There are 9 hidden switches. A switch that is on adds its own fixed numbers to the row, and there is some noise. The rows also spread widely along 10 directions, which tell nothing about the answers.
In the rows, zero is written as 128.
Known rows, each followed by its switches (1 for on, 0 for off):
[120 166 155 140 102 118 114  97 107  87 172 132 103 148 131 132  86 109
 114 135 126 140 128 117  79  93 139 140  55 151 158 151 102 137]  0 0 0 0 1 1 0 1 1
[101 148 114 162 152 116 112 134  91 128 144 118 145 141 126 121 122 150
 113 173  92 145 159 131 117  95 145 115  85 132  84 109  71 112]  0 0 1 0 1 1 0 1 0
[127 143 137 100 178  97 103 103 147 118 137 130 156 132 121  59 148 170
  88 124 100 141 160  96 128  69 149 146 110 136 116 151 125 131]  0 1 0 0 1 0 0 1 0
[121 163 140 122 157  91 115  92 125 124 154 133 148 130 127  76 151 151
 112 125  94 167 144 111 106  48 167 162  95 156 114 146 107 135]  0 1 0 0 1 0 0 1 0
[109 141 160 173 117 134 170 115  97 140 166  86 138 146 148 103 125 160
 151 115 112 171 132 113 154  93 116 112 137 155  95 150 113 147]  0 0 0 0 0 0 0 0 1
[112 136  62 161 125 107 142 127 135 130 134 144 142  91 112 127 170  80
 120 127 105 119  91 133  78  77 161 139 108 113 107  86 118 126]  0 1 0 0 1 1 0 1 0
[141 118 129 135 104  96 102 121 153 133 132 120 144 149 177  91 141 162
  86 162 113 159 124 145 112  66 162 153 116 105 155 121 127 107]  0 0 1 0 0 1 0 0 0
[104 104 107 149  79 104 136 137 158 129 137 103 141 153 158 102 129 147
  91 143 119 152  98 116 107  96 129 111 127  73 165 117 143 101]  1 1 0 1 1 1 0 1 0
[133  84 129 186  98 108 110  85 140 101 167  95 140 164 188 103 115 157
 138 104 158 162  73  87  72 132 165 160 143 125 236  83 164 114]  0 0 0 1 1 0 0 1 0
[118 115 103 130 152 109 115 126 169 129 113 112 133 121 104  91 116 137
 110 129 147 101 152  99 107 130  90 106 118 123 150 117 133 109]  0 0 1 0 0 1 0 1 1
[127 133 121 118 109  92 104 113 168 120 124 127 118 130 125  93 117 123
 106 130 134 128 139 127  81  80 124 140  99 123 177 135 127 107]  0 0 0 0 0 1 1 1 1
[114 122 109 169 158 124 168 128 117 140 144 116 154  99 115  82 152 152
 137 104 123 125 127  87 158 127 113  97 143 122  67 118 130 118]  0 0 0 0 0 0 0 1 1
[134 110 119 138  61 116  85 103 125  58 168 108  85 145 174 131  95 110
  82 131 135 120  82 136  43  86 173 143  76 115 218 104 145 139]  1 0 0 0 1 0 1 1 1
[ 87 159  81 170 124  99 159 127 145 192 113 117 149 143  99 130 134 110
 174 153 130 189 134 141 109 107 115 119 120 120 137 111  75 100]  1 0 0 1 0 1 0 1 0
[ 99 194  74 162  96 127 144 101 146 138 130 142 104 105  87 203 114  11
 187 140 143 145  99 161  44 106 136 145  70 147 166  97  87 140]  0 0 0 0 1 0 0 1 1
[ 90 168  79 169 102 121 152  94 117 153 145 125 151 142 107 157 114  98
 165 137 125 193 108 117 116  74 173 137 113 100 117 124  88 121]  1 1 0 1 0 1 1 1 1
[116 187 132 146  98 118 180  84 157 136 154 119 155 123 115 118 137  82
 156 100 106 178 110 109 114  50 136 147 116 156  98 174 122 150]  0 0 1 0 1 1 0 0 1
[123 138 104  92 161 116 128 129 147  97 123 139 142 101 105  93 170 112
  57 119  84 104 130 121 114  58 168 137 103 122  76 140 139 181]  0 1 0 1 1 0 0 0 0
[100 170 121 118  73 124 140  67 177 132 138  99 141 184 117 145  94  87
 168 106 149 189 108  95  83  70 137 151 126 135 222 162 138 170]  1 1 0 1 1 1 0 1 0
[139 143 104 111  46 157 106  54 179  63 146 135 118 145 148 203  83  43
 129 108 164 132  62 109  77  90 196 180 109  82 233 133 179 172]  0 1 0 0 1 0 1 0 1
[ 93 171 116 111 132 129 120  98 149 147 114  85 131 181  96 135  93 112
 168 136 129 162 177 125  97  87 101 120 114 166 178 159  89 170]  1 0 0 0 1 1 0 1 0
[ 94 147 115 162 115 101 140 143 111 178 127  80 120 143 142 106 148 140
 162 153 101 163 158 184  83  57 103 115 127 178 135 104  75 141]  0 0 0 0 0 0 0 1 0
[123 132 136 138 114 106 142 111 181 126 138 134 142 130 125  87 125 138
 119 112 146 154 110  76 130 160 101 124 110  94 173 146 149  73]  1 0 0 0 1 0 0 1 0

New rows, each followed by its switches (1 for on, 0 for off):
[127 102 143 175  78  97  98 111 115  82 177 124 101 142 175 113 105 142
  90 134 139 128  81 112  57 123 149 149  74 120 213  93 138  91]  0 1 0 0 1 1 0 1 0
[109 202  93 124 111  87 168  77 195 176 136 144 183 138 113 110 156  97
 156 133 105 237 111 117 130  21 174 159 125  94 108 169 107 117]  1 1 0 1 1 0 0 1 1
[114 154 108 137  52  96 189 125 189 155 127 129 140 100 126  99 161  79
 136 107 118 151  95 132 105  47 106 124 138 102 126 151 146 106]  0 0 0 0 0 1 1 1 1
[ 81 150 108 145 174  97 140 139 147 174 119  59 148 143 103  61 137 159
 145 143  90 166 192 138 111  68  74  84 135 181  90 138  78 132]  1 0 1 0 1 0 0 1 1
[ 74 129  49 162 125 148 151 146 104 126 130  92 145 123  96 157 134  87
 120 137 102 113 115 122 101  93 139  85 122 115  78  90 106 174]  1 1 1 1 1 1 0 1 0
[102 159  88 130 133 111 175 135 157 154 127 149 150  91  76 103 153 107
 113 125 118 135 125 100 155 101 109  95 110  83  64 151 117 103]  1 1 0 0 0 1 0 1 1
[111 150 152 121  95 126  98 107 139 144 122  97 116 198 147 140  77 147
 147 166 147 163 169 140 107  97 107 130 107 134 217 144 101 135]  0 0 0 0 0 1 0 1 0
[138 105 102 128 104 124 117 124 140  98 139 110 137 126 167 104 157 128
  93 124 105 114 105 133  98  60 165 132 136 111 141 105 151 161]  0 0 0 0 1 0 0 1 0
[100 163 137 138 129 138 130 137 111 108 144 132 109 127 105 141  98 116
 108 158 116 120 152 122 128 137 104  95  66 117  99 142  94 117]  0 0 0 0 1 0 0 1 1
[107 143  92 108 107 126 122 126 156 134 101 114 124 126 112 142 139  85
 115 136 111 119 139 160  87  55 136 136 120 128 144 125 120 164]  0 1 0 0 0 1 1 0 0
[ 84 200 152 123  88 123 128  88 144 129 147 109 123 177 105 158  63  98
 140 150 128 181 153 116  91  68 119 133  75 147 165 173  93 148]  0 1 1 1 1 1 0 1 1
[ 94 126  98 137 136 162 136 138  97 136 122  58 148 161 138 134 131 141
 148 140  91 126 166 144 135  63 123  84 167 148  94 117 106 208]  0 0 0 0 1 0 0 1 0
[ 99 134 113 115 135 167  84 105 137  82 116 100 113 165 104 186  65  97
 109 147 152 104 142 112  91 154 138 129  91 123 189 114 128 176]  0 1 1 1 1 0 0 0 0
[109 174  86  58 171 125  95 111 201 143  77 147 154 148  75 129 119 115
 107 171 125 144 186 116 149 105 130 123 101  73 137 162 106 125]  1 1 0 0 1 0 0 1 0
[ 98 126 145 141 156 146 127  87 124 107 142  93 139 160  92 122  75 147
 138  95 155 131 153  54 139 148 118 121 125 138 150 155 134 149]  0 1 0 1 0 1 1 0 1
[ 99 167 130 176 142 151 117  77  83 134 154  96 160 189 141 172  83 143
 184 165 110 206 156 125 154  98 185 143 117 130 110 134  64 136]  0 0 0 0 1 0 1 0 1
[ 91  94  91 190 121 142  96 122 104 131 128  64 152 181 153 149  92 155
 156 161 125 143 145 122 110 126 137 107 149 114 162  74 101 110]  0 0 1 0 1 1 1 1 0
[ 99 120 100 129  94 153 164 134 170 114 114 111 151 124  97 128 115 102
 125  97 137 107 116  66 159 156  87  79 145  67 126 149 163 112]  1 0 0 0 1 1 1 1 0
[ 98 118 127 134 115 161 129 119 168  91 114 102 111 139  85 156  66  85
 131 107 166  84 139  79 112 195  65  97 110 112 184 144 154 126]  0 0 0 0 1 1 1 0 1
[127 163  98  88 156 117 126  99 146 108 138 131 158 136 111  99 145 125
  89 129  92 154 142 116 127  33 186 134 109 118  85 165 117 187]  1 0 0 1 1 0 0 1 1
[110 160 147 143  56 153 140  88 113  87 172 129 115 154 135 178  81  88
 134 114 143 134  92  90 102 114 143 136  85 115 177 148 138 153]  0 1 0 0 1 1 0 1 0
[102 211 127 132 119 140 118  76 128 114 148 140 106 155  83 191  60  69
 171 147 154 171 140 114  96 139 133 141  44 143 176 154  78 137]  1 0 0 0 1 0 0 1 1
[120 110 139 144  70 135 120  97 100  64 185 102 108 135 156 115  93 146
  78 103 138 118  87  79 106 102 156 117  93 112 154 130 160 139]  1 1 1 0 0 0 1 1 1
[102 149  98 154  63 119 165 120 157 166 120  95 150 130 144 131 148 101
 163 129 114 168 110 148 108  52 129 124 158 117 134 113 125 121]  0 0 1 0 0 0 1 1 0
[ 67 145  68 183 134 128 144 104 108 146 139  60 124 137  97 146 117  87
 197 109 121 151 129 132  65  88 119 111 137 181 138  95  89 164]  1 1 0 0 1 0 1 1 1
[133 119  82 190 147 106 137 121  95 117 157 153 131  89 122 116 162 118
 107 124 121 130  79 121 101 132 183 148  81 120 100  82 107 111]  1 0 0 0 0 1 0 0 0
[126 141 172 109  81 100 121 112 195 101 138 117 117 136 143  87 103 129
  81 127 123 144 129 111 104  99  99 136  93 115 172 173 154  90]  0 0 1 0 1 0 1 0 1
[125 173 160  95  64 105 126  53 210 106 145 117 150 178 132 112  81 106
 130 104 146 190 119  75  93  50 145 168 118 121 216 195 157 129]  0 0 1 1 1 1 1 1 1
[128 114 132 139  50 161 121 123 144 128 123  99 126 183 192 174  90 136
 131 169 145 156 110 149 150 120 139 120 143  62 202 120 145 133]  0 0 0 0 0 0 0 0 0
[ 93 166  84 144 116 135 126 105 136 130 126 115 141 139 109 174 114  78
 144 146 123 154 120 129  86  88 159 135 110 124 144 103 105 155]  0 1 1 1 1 0 0 1 0
[134 155 151 137 135 116 147 100 118  95 159 153 109 101  99 104 129 117
 104  92 143 130 101  83 112 152 130 146  60 151 134 150 133 127]  1 0 0 0 0 0 0 0 0
[116 126  86 140 109 103 150 107 170 147 126 118 139 114 113  98 150 107
 138  95 142 137  97 102  92  95 119 133 134 124 167 118 148 129]  1 1 0 0 0 1 0 1 0
[150  98 108 157 162 135 126 106 135  78 149 155 156  97 135 110 145 133
  95 101 138 105  84  63 146 177 177 146 114  82 116 103 167 106]  0 0 0 0 1 0 0 0 0
[109 144  80 209 139 138 149  75  89 118 175 105 161 125 122 149 122  93
 187  98 130 152  91  90  91  96 178 142 128 163 112  89 109 158]  0 0 1 0 1 1 0 1 1
[127 172 115 117  78 125 177  76 147 110 154 133 154 110 104 107 147  85
 135  61 123 148  89  68 119  50 156 145 123 136 110 171 158 164]  1 0 1 0 0 1 1 1 0
[110 159  61 165  89 107 193 106 196 170 123 130 182 103 108 124 168  65
 171 102 121 176  78 100 117  87 130 128 151  94 116 123 137 101]  1 0 1 0 1 1 0 1 0
[117 162 108  99  76 149 166 108 155  81 139 150 134  89  97 148 142  53
 101  85 116  98  86  87 118  83 147 128 106  95 104 155 169 160]  0 1 0 0 1 0 1 1 0
[ 80 173 125 146  93 117 166 134 181 181 110 101 143 158 116 136 108 107
 167 166 120 192 152 143 131 101  77  96 129 102 139 151  96  96]  0 0 0 1 1 0 0 1 1
[105 175 183 101  92 129 172 123 174 137 132 125 147 151 108  97 103 136
 120 121 120 156 158  75 177 117  62  98 111 102 120 215 138 103]  0 0 0 0 1 1 0 1 0
[122  78 156 201  64 112 138 117 124  98 173  74 122 146 200  94 128 154
 127  96 129 147  72 108  82 127 130 138 141 139 195  97 165 102]  0 0 0 0 1 0 1 0 0
[ 90 146  82 137 127 141 129 114 109 127 116  97 126 137  98 165 126  81
 141 127 114 126 136 147  79  63 159 139 118 154 127 111 100 197]  0 1 0 1 0 1 1 0 0
[122 141  95 148 125  76 149 100 216 139 124 150 171  92 100  75 153  98
 130  98 132 153 101  77 100 101 124 148 124 100 132 136 150  53]  0 0 1 0 1 1 1 1 1
[113 148  83 131  54 129 120 107 164 128 126 124 111 136 136 183  97  62
 129 154 149 132  98 153  69  72 141 134 100  94 194 107 130 140]  0 1 1 0 0 1 0 1 1
[110 154  90 117 199 133 138  91 161 147 110 104 176 131  82  99 139 123
 169 111 115 143 174  90 144  84 127 119 158 148  90 146 115 169]  0 0 0 0 1 0 0 1 1
[113 153 121 125  87  98 145 132 211 125 118 144 121 104 100 110 115  78
 102 130 142 121 117 106  91 128  73 111  84  96 159 148 143  72]  0 0 1 0 1 1 0 1 1
